The same things were measured in two ways. Each way mixes the same 11 hidden numbers, adds some noise and spreads widely along 7 directions of its own, which tell nothing about the thing.
In the rows, 128 means zero.
Some things both ways: the first way, then the second way.
[134 189 120 162 140  82 142 121 195 125 130 140 156 116 130 121 125 135
 132 100 117  72 210 124  84]
[129 238 109 154  93 107 116 122  82 119 121  61 123 128 110 131 118  92
  98 132]

[122 134 143 159 176  98 117  69 140  90 109 161 131 143 167 165 112 118
 121 176  74 155 150 148 112]
[146  68 167 128 144 112 119 122 153 194 144 187 126 122  83 136 153 164
 109 129]

[127 121 127 120 135 129 136  87 155 139 107 126 126 108  96  99 115 107
  99 127 118 111 149 149  77]
[134 109 139 170  96 122 117 125 136  95 125 133 143  78 160 146 144 139
 163 154]

[148  97  95 125 112 154 165  93 137 119 107 137 108 176 163 129 151 112
 132 144  66  87 134 162 137]
[143 154 158  85 160 123 103 149 167 194  85 141 146 151 106 166 156  93
  95  54]

[170 127 162 142 116 171 128 144 161 132  74  96 109 143 105  83  78 119
  97 155 133 170 107 194  65]
[131 130 106  91  98 136 104 142 130 184 103 142 111 114 173 145 118 176
 113 133]

[ 96 107 129 125 180 167  89 127 116 129 128 139 104 114 136 111 132 123
  59 157 157 115  89 214 155]
[117 144 190 112 118 129 123 151 176 155  75 102 142 160  84 159 168 109
 128  22]

[135 151 103 130 212 174  80 176  26  97 125 156  99  74 154 161 116 166
  76 126 113 141 121 133 144]
[110 122 133 127 148 183 131 163 148 184 153 183 106 126 172  76 100 120
 149 127]

[ 98 159  97 147 188 145 109 157  87  96 122 114 151 110 162 146 164 167
 125 135 104  89 102 108 184]
[143 137  95 175  76  91 132  91  98  58  82  92 114  83 110 110 174 144
 137 165]

[123  94 121 139 146 169 162  97 161 107 105 155 160 149 162 110 170 125
 113 123 119  65 139 167 148]
[145 141  58  72 135 173 164  91 162 172 110 127 168 120 142 114  41 146
 161 117]

[117 117 139 120 109 131 106 114 209 143  93 103  73 163  92  91 131 160
 120 145 135 165  84 135  79]
[173 126 143 110 105  93 116 114 134  99  86 120 127 133  87 161 155 125
 126 141]

[154 202 155 142 186 203 111 145 143 105 123 160 133 119 134 146  71 166
 118 131 156 124 154 166  35]
[129 152  94  88  86 104 146 145 150 100 124 112 130 138 112 142  77 146
 182 132]

[144 126 114 114 107 120 152 105  74 139 153 109 158 112 162 164 125  94
 117 126  86  86 162 122 138]
[ 78 106  92 111 177 149  91  90 166 102 100 151 159 118  95 130 146 174
 149  65]

[141 185  62 166 108  74 177 157 186 119 125 137 103 188 127 138 140 130
 192 145  52  94 159  88  87]
[176  99 158 112 149 126 143 130 146 162 106 175 121 120  99 122 164 103
 134 151]

[146 116 119 105 112 160 123 104 126 139 139 132  74 182 165 152 142 145
 103 152  73 123  95 129 100]
[121 163 126 110 147 143 170 142 112 155 116  96 138 127 126 134 143 104
 142 109]

[135  96 102 111 124 113 153 100  88 108 126 142 139 108 143 128 113  94
  90 108  86 121 164 156 129]
[201 120 156 136 142 138 109 121 118 179 120 131 107 113 159 149 113 106
 146 110]

[124 134  60 100 107 118 161  95 135 135 142 157 143  95 118 158 166 107
 148 125 127  43 182 131 128]
[ 53 141  95 115 103 135 147 111 128  74 122  98 180  84 164 132 111 140
 130 163]

[127 169  81 137 167  89 111 105  98 113 141 160  93 105 121 143 113 110
 132 152  86 133 155 126 102]
[111 112 160 146 133 123 159 143 134 174 130 112 143  67 159 123 133 102
 150 112]

[106 130 110 140 153  84  97 117  87 130 144 132  85 101 118 164 102 104
 121 175 112 164 126 148 127]
[126  56 178 132 144 130 138 131 131 165 113 172 111 101 136 121 190 139
 117 136]

[155 166 120  98  93 126 127 146 168 157 123 136  72 171 125 120 133 150
 105 132 112 161 111 125 113]
[122 133 111  93 140 124 145 105 147 105 122 114 133 133 128 137  65 118
 175  90]

[133 115 162 130  96  88 149 149 141 176 141  75 181  95 116 116 101  71
 110 102 167  95 171 137 121]
[201 147  77 132 114 105  88  75  99 140  73 113  94 133  79 115 147 179
 110 124]

[159 153 162 120 139 136  99 197  86 131 142 111 100 151 161 135  76 142
 101 111 132 192 105 122 118]
[119 104 160 126 142 139 148 100 210 124  87 101 178 125 104 156 112 124
 164  23]

[163 135 114 116 150 202 144 119  53  98 127 153 157 110 180 149 124 117
 111 134 122 101 134 174 156]
[ 95 109 121 129  76  99 141 146 150  96 168 125 132  96 157 192  81 170
 204 123]

[103  87 136 158 112 104 140 190 143 136 156  88 104 180 120  74 109 119
 142 109 129 180  73 110 101]
[198  91 122 104 164 183 166 108 123 147 133 162 124 170 135 157 132 146
 157 144]

[ 96 148  98 171 145 111 112 156 168 154 125 108  44 170 102 125 138 136
 151 185  94 124  86 137 110]
[166 118 145 109 150 128 189 134 149 147  64 136 101 103 131 120 175  85
 168 119]

[134 128 115 150  95 110 135 186 144 150 139  95  97 134 106  96 135 144
 158 102 146 146 118  87 109]
[144 147 104 109 146 156 153 140  99 150 138 146 103 144 154 104 114 108
 124 167]

[109 171 140 146 167 107 114 165 157 129 154 155 115 142 131 121  94 128
  85 132 139 150 133 162 101]
[ 68 147 189 121 167 194 185 132 182 148 113  64 171 155 149 141  95  86
 142  11]

[114 121  87 111 175 160 120  60  95  85 109 167 117 135 184 147 175 154
  75 148  47  94 119 154 171]
[149 161 117 113 155 122 110 114 119 167 101 108 131 122 109 120 112 102
 135  69]

[116 129 102 147 151 140 136 132 101 111 146 138 169  69 137 130 143 133
 119 104 144  73 169 134 125]
[ 95 193 135 108 164 169 155 163 142 176 132  77 132 145 120 108  81  90
 157  61]

[138  92 135 129 118 114 137  66 126 151 150 164 113 105 142 138 124  88
  98 115 125 105 192 168 114]
[ 97 124 182 150 151 184 149 171 111 187 183 174 143 127 209 117 144  68
  84 147]

[103  70 161 131 146 188 116 113  70 140 143 107 155  83 158 172 141 138
  95 128 141  91 124 139 151]
[ 67  82  92 126 178 196 157 105 171  81  92 164 165 110 155  72 159 141
 143 123]

Other things, the second way, with their names:
(198): [137  97 113 133 131 130  93  99 119 102 128 147 132 133 110 131 128 171
 144 120]
(183): [167 107 146 136 138 128 163 127  93 124 138 126  86 126 191 138 114  97
 146 140]
(194): [ 77 195 132 151 129 186 158 136 151 157 129  82 178 121 148 145 124 109
 128  80]
(219): [109 132 149 116 193 176 131 150 120 173 191 154 105 187 135 112  86 120
 126 106]
(150): [172 163 114  98 109  56  95 117 132  77 103 130 146 153  50 220 166 128
 143 105]
(377): [ 57 128 119 102 117 137 138 135 137 116 138 132 143 132 127 136 125 150
 113 127]
(332): [116 154 117 128 129 137 146 163 137 152 175 164 122 136 124 138 124 130
 131 179]
(75): [129 121  95 138 158 153 131  94 177 115 128 153 172  89 136 131  89 133
 194 104]
(259): [152 121 124 129 100 111  87 120 108 147 121 140 118  97 158 166 140 162
 108 165]
(180): [119 145 158 153 100 122 130 157 113 101 169 131 126 139 156 164 132 111
 133 142]
(70): [151 181  90 103 142 143 133 127 122 159 138 116 103 170 101 148  98 142
 140 107]
(123): [103 156  93 115 148 121  93 151 132 160 193 181  94 119 175 130  51 149
 143 146]
(76): [108 103 155 190  70  74 147 129 105 106 133 117 117  86 138 149 201 156
  89 182]
(48): [115 128 183 134 151 144 210 185 120 180 190 118 106 119 185 143 102  71
 158 141]
(169): [124 158  62  78 131 110  97 135  85 126 162 173  76 179  96 136 114 176
 119 169]
(420): [158 163  97 147 108 113  54  91  73  99  96 151 101 156 105 107 188 158
  36 171]
(92): [129 128  57 116 121 130 105  83 137 117 120 146 157 103 102 159 121 194
 159 131]
(322): [159 130  85 141  93 110  40 150  73 146 161 215  79 132 166 115 157 163
  72 205]
(356): [148 158 147 146 129 108 135 128 137 137 107  89  97 127 105 114 105 103
 170  54]
(135): [195 144 138 112 135 112 107 108 116 172  96 100  92 135  95 136 105 139
 128 108]
(233): [110  84 109 144 108 113 128  80 118  63 120 109 160 121 100 115 135 182
 124 146]
(73): [115  95 139 118 150 167 166 127 166 124 140 157 182 131 135 151 138 133
 155 127]
(61): [156 123 134 123 108 141 146 123 142 160 123 124 123 139 115 141 121 163
 127 140]
(403): [193  85 121 101 103 103 102  90 139 131  62 138 147 107 120 145 139 143
 128 108]
(173): [127 113 166 154  94 127 155 142 122 152 141 112 126  92 164 143 131 137
 122 175]
(340): [ 99  99 138 143 157 137 135 100 135 118  94 129 187  86 125 106 178 107
 109 114]
(177): [145 116 167 144 142  81  80 105 120 109 130  94  79 148  75 165 115 160
 164  40]
(238): [ 98 187  83  66 125  86 138 152 116 152 150  97 115 134  91 131  51 132
 153 110]
(265): [ 62 164 117 151 129 159 153 130 109 116 168 101 124 102 164 151 111 147
 158 146]
(211): [140  85  92 116 122 130 135 134 139 200 109 183 158  90 134  95 172 154
  90 169]
(418): [ 90 159  88 121 106  80 109 115 127  41 107 118 180 127  85 159 159 116
 133  95]
(235): [128 127 102 141 150 163 123 102  78 123 136 136 105 128 163  89 129 136
 110 167]
(113): [191  54 208 127 125 156 200 171 191 212 135 185 147 130 135 115 132  90
 152 132]
(209): [125 129 118 118 154 113  87 122 137 165  95 142 127 117 122  87 140 124
  74 104]

Some of these things the first way, each followed by its name:
[ 99 100 113 158 144 118 128 128  88 124 157 137 171  53 133 146 146  98
 143 123 188  83 170 161 173]	(377)
[115 107 115 161 156 133 105 131 144 121 108 118  77 138 122 105 156 160
 159 128 118 138 100  89 114]	(332)
[113  78 140 142 180 141 103 119  90 113 114 147  88 127 155 112 141 147
  79 114  90 173 107 113 142]	(75)
[113  88 124 162 167 129 115 173  82  87 117 148 138  88 132 141 113 140
 109 126 143 187 121 131 138]	(173)
[122 134 102 167 119  92 168 159 153 134 160 142 107 166 126  97 126 104
 175 111 112 123 149 111 104]	(150)
[ 77 136  52 130 168  80 106 109 133 119 118 133  72 135 106 104 183 130
 124 169  73 113  86 109 158]	(265)
[ 99 127  99 162 187 125 120  85 153 122 105 130  97 130 100  93 152 107
 176 161 117  94 118 128 104]	(211)
[175 206 164 181 113 120 142 166 157 146 167 126 118 162 148 107  86 147
 159  96 128 152 171 103  52]	(418)
[138 151 149 149 101  93 155 179 128 119 121 106 165 141 143  93 114 130
  90 126 110 214 109 119 158]	(177)
[150  90 151 133 136 137 126 123  62 123 146 122 138 120 177 146 103 105
  97 113 105 141 143 133 124]	(92)
[188 213  65  59 122 152 145  74 111 137  99 118 108 129 125 136 118 108
 145 122  67  38 174 127  89]	(322)
[146 135 129 127 124 147 170 108 147 113 116 150 166 134 139 125  98  95
 103 130 116 105 170 189  98]	(403)
[167 144 191 116  86 118 136 127 159 163 124  89 158 124 147 150  80 125
  90  98 131 123 185 133  82]	(420)
[123 104 115 172 107 119 148 136 140 127 140 125 112 137 128 103 152 130
 173 128 132 145 126 117 128]	(48)
[134 155 108 117 119 129 125 157  90 122 142 111 100 146 147 135 116 143
 140 124 104 158 106 119 152]	(183)
[139 162 133 111 160 134 105  96  74  99 152 153 136 105 175 184  99 152
 103 117  96 139 161 122 107]	(219)
[116 184  94 126 151 115 133  94 181 131 120 111 115 167 127 104 143 121
 160 142  91  53 132 133 103]	(70)
